All groups share one centre, and each spreads out both ways along 8 directions, with some noise.
In the rows, 128 means zero.
Some rows, each with its group after it:
[131 102 105 170  97 123 105 138 117 120 103 155 161]  leko
[107 118 107 107 156 179 145 153 133 119  58 135 111]  Bol
[115 122 129 127 140 155 122 130 160 135  95 157 145]  leko
[ 88 100 175 105 170 105 126 157 104 144 132 113 112]  Damo
[126 169 121 132 167 100 107 130 132  91 100 115 130]  gunun
[116 145 112  97 150  65  97 164 127 111 112 136  87]  Damo
[ 96 166  98 151 200 159 144 156 124 100 171 100 128]  gunun
[130 172 107  80 149  96  77 136 156 104  59 110  97]  Damo
[162 156 132 124 163 140  31  59 108 118 174  79 141]  gunun
[117 152 138 142 153 144 148 116 143 117 155 118 166]  Bol
[123 135 126 165  99  88 146 153 106 103 157 122 116]  leko
[122 131 122 175 148 124 168 179 160 117 146 150 123]  Bol
[100 153 184  73 143 130 196  67  87 134 169 109 130]  lon
[106 109 102 130 139 104 115 161 139 131 128 152 147]  gunun
[135 124 150 129 124 159 142 100 113 131 124 116 135]  Damo
[ 87 121 130 107 129 148 159 148 135 155 188 124 102]  lon
[150 113 163 118 116 102 101 124 124 151 143 123 100]  gunun
[139 110 159 107 128  87 163 116 123 136  80 148 143]  Bol
[184 122 106 131 192 144 119 107 111 133 166 158 142]  Bol
[125 170  82 155 124 128 118 178 199 110 116 141 113]  lon
[151 120 101 110  93  77 131 129  55  98 115 169 105]  Bol
[126 128  85  94 122 170  98 101 145 140  86  68 151]  Damo
[104 100 120 103 141 179  86 111 120 153 119 110 142]  lon
[185 189 119 130  92 127 127 111 150  89  77 129  77]  Damo
[108 150 139 127 130 166 124 120 145 113  80 112 128]  lon
[145 115 124 144 107 143 148 143 137 139 132 121 106]  Damo
[126 123  86 112  59 126 142 105 155 136  51 201 179]  gunun
[149  98 108 131  90 154 129 130 124 156 144 121 109]  Damo
[144 130 137 107 151 139  60 140 144 148 168 188  68]  Damo
[134 131 162 142  83  87 126 106 128 116  74 137 161]  gunun
[141  38  90 139  56 129  69 163 110 185 149 131 100]  lon
[147  95 143 152 138 146  84 134  74 128 148  68  91]  leko
[121 106 104 125 109 131 115 142 137 140  93 130 150]  leko
[ 78 114  83 119 116 205  54 163 125 136 149  73  72]  Bol
[ 78 111 139 146 144 149 154 156 118 122 135 145 157]  lon
[ 99  91 120 118 143 133 129 171 154 173 171 127 103]  leko
[131 145 158 130 145 136 139 111 114 121 145 114 122]  gunun
[117 143  96 108 161 161 100 121 145 137 158 132 131]  leko
[117 113  97 113 112 113 132 141 134 129 100 161 151]  Bol
[116 135 135  89  74  72 178 126 129 131 102 167 133]  lon
[ 84  69 173 145 135  52 147 206 136 149 113 117 111]  gunun
[ 80  50 108 149 141 156  92 168 116 150 114 145 168]  lon
[140 163 102 130 127 140 129 128 133 109 128 110 113]  Damo
[122 122  72  91 134  84  98 183 222 162  71 169 143]  lon
[178 111 136 136 151 150 108 152 135 145 103 127  61]  Bol
[ 97  71 178 123 112 136 107 137 134 157 102 135 127]  leko
[ 41 167 212  88 108 115 156  94 148 139 192 157 138]  leko
[110  68 120  96  93 100  89 149 107 164 139 114 101]  Bol
[180 132  91  58 156 165  64 121 138 152 128  92  31]  gunun
[123 156 113  89 142 155 106  83 132 126 106 102 148]  leko

New rows. What belongs after each?
[103 113 170 119 110 121 135 119 130 139 100 120 133]  leko
[106 141 155 155 104 159 168 106 124 118 124 114 158]  gunun
[172 188  84 135 177 180 163  96 153  80  31 114 170]  leko
[113  76 108 169 113 158  81 154 131 142 145 184 150]  leko
[134 122 131 119 121 152 112 108 115 135 129 142 130]  Damo
[ 92 136  96 144 121 103 149 150 126 120 184 150 182]  Bol
[142 197 150  84 144 143 143  75 131 119 164  82  97]  lon
[155 111 105 103 167 162 135 146 168 146  31 111 118]  leko
[151 160  87  89 145 188 119 117 134 132 123 111  90]  gunun
[104 115 173 144 179 127 180 145 159 146 155 114 145]  Bol
[139 118 138 156 112 157  78 109 120 148 189  84 118]  gunun
[129 190 184 134 167 128 108  55  89  77 107  85 171]  gunun
[112 151 156  99 152 112 104 124 134 117  67 110 112]  Damo
[ 98 129 131 111 168 142  91 110 114 126 134 149 167]  Damo
[ 55 119 144 101 233 130 163 192 125 124  90  83 114]  gunun
[132 129  60 173 102 138  88 170 172 108  88 162 146]  lon
[121 171  88 139 159 213  94 122 203 135 137 100 142]  Damo
[139 132 169 145 161 165 118 141 154 119 101 183 105]  leko
[129 132 124 138 118 132 105 132 157 138 122 122 137]  Bol
[153 126 109 145 154 155 111 148 136 115 103 142 118]  leko
[ 53  75 158 153  54  73 143 139  81 146 189 113 171]  leko
[114 149  94 120 150 178 117 127 137 125 120 111 136]  gunun
[124 134  86 145  87 180 123 115 139 130 154 137 150]  gunun
[ 98 151 195 106 178  99 162 130 119  93  19  89 125]  gunun
[ 53 117 117 128  97 111 128 157 114 137 172 108 136]  Bol
[110 170 107  89  51  68  45 105 118 117 207 180  97]  leko
[150 140 110 125  95 160 110 106 159 122 103 154 136]  Damo
[113 113 111 113 102 127 150 165 154 136  60 147 122]  gunun
[109 146 191  51  89 133 174  84 132 155 100  84  80]  lon
[138  68 126 110 121 101  83 140 147 185 145 128 122]  Bol
[141 135  83 166 149 193  80  87  77 103 149  86 192]  leko
[149 111  86 112 125 183  41 115 155 154 111 120 122]  Bol
[145 183  98  99 166 166 129  84 129 106  96  88 145]  leko
[135 118  96  95 112 181 176 171 149 157 132 132  47]  gunun
[158 131 134 104 125 132  87  90 111 119  89 115 118]  Bol
[ 56 119 104 105 161 191 147 154  68 119 167  96 101]  Bol
[103  68 121  81  60  77  83 126 126 177  94 131 135]  Bol
[119 136 174  34 187 117 123  68 135 166 105  84 138]  lon
[115 160 170 112 138  80 198 131 126  95  52 162 130]  gunun
[114 128 158 106 227 141 122 133 146 159 178  70 109]  lon
[111  86 124  73 113 118  99 127 148 166  68 135 145]  lon
[155 173  76  86 158 171  88  81 126 114 137 141 138]  gunun
[ 91 126 204  72 170 127 118 109 124 135  55  68 115]  Damo
[147 133  82 129 109 150 126 100  99 116 141 107 148]  Damo
[133 148 120 158  85 131 153 111 128 111 148 171 155]  gunun
[ 96  92 159 154 124 183 141 128  73 124 173 101 116]  lon
[ 96 106 121 125  92 125  95 122 117 150 147 136 156]  leko
[141 130 112 102 141 126 131 122 128 137 148 171 125]  gunun
[142 168  64 141 149 154 153 121 158 102  88 125 178]  leko
[127 121 105 101 135 132 138 119 102 124 101 156 135]  Bol
[ 94 122 158 106 127 137 146 126 163 143 102 141 146]  leko
[134 113 143 137 109 115  99 138 118 125 120 135  98]  leko
[ 98 150 169 153 119 166 167  80 111 104 129 120 178]  gunun
[117 112  96 141 149 167 101 162 143 142 163 119 109]  Bol
[ 92 183  70 166 118 137 159 141 157  81 148 165 203]  Bol
[134 195  97 119 120 124 122 122 164 101 141 190 133]  leko
[152 163 109 180 119 146 138 174 193 113 161 167  83]  Damo
[ 85 121 126 145 148 156 138 163 130 143 187 102 108]  Bol
[136 159  79  93 151  80 130 153 182 150 161 146 126]  lon
[ 93 137 145 117 108 121 129 118 143 128 142 149 146]  leko
[ 98 147 109 146 125 149 139 154 139 105  98 104 136]  gunun
[132 176  93 125 164 177 153 112  98  76  97 144 137]  Bol
[132 168  88  51 157 100 119 124 211 159 131 131 126]  lon
[107 114 133 103 121 102 124 142 119 151 151  82  94]  leko
[ 98 160 151 138 202 177 100 117 112 110 150  36 126]  gunun
[197 152  39 125 133 151  55 102 102  98  99  96 121]  leko
[145 192  76 126 125 122 104 106 109  90 182 124 115]  leko
[125 126 121 205 105 167 110 153 108  90  93 120 130]  lon
[115 117 127 143 107  74 152 160 114 124 150 141 118]  Bol
[107  97 215 138 130 108 153 127 119 130 106 198 131]  Damo
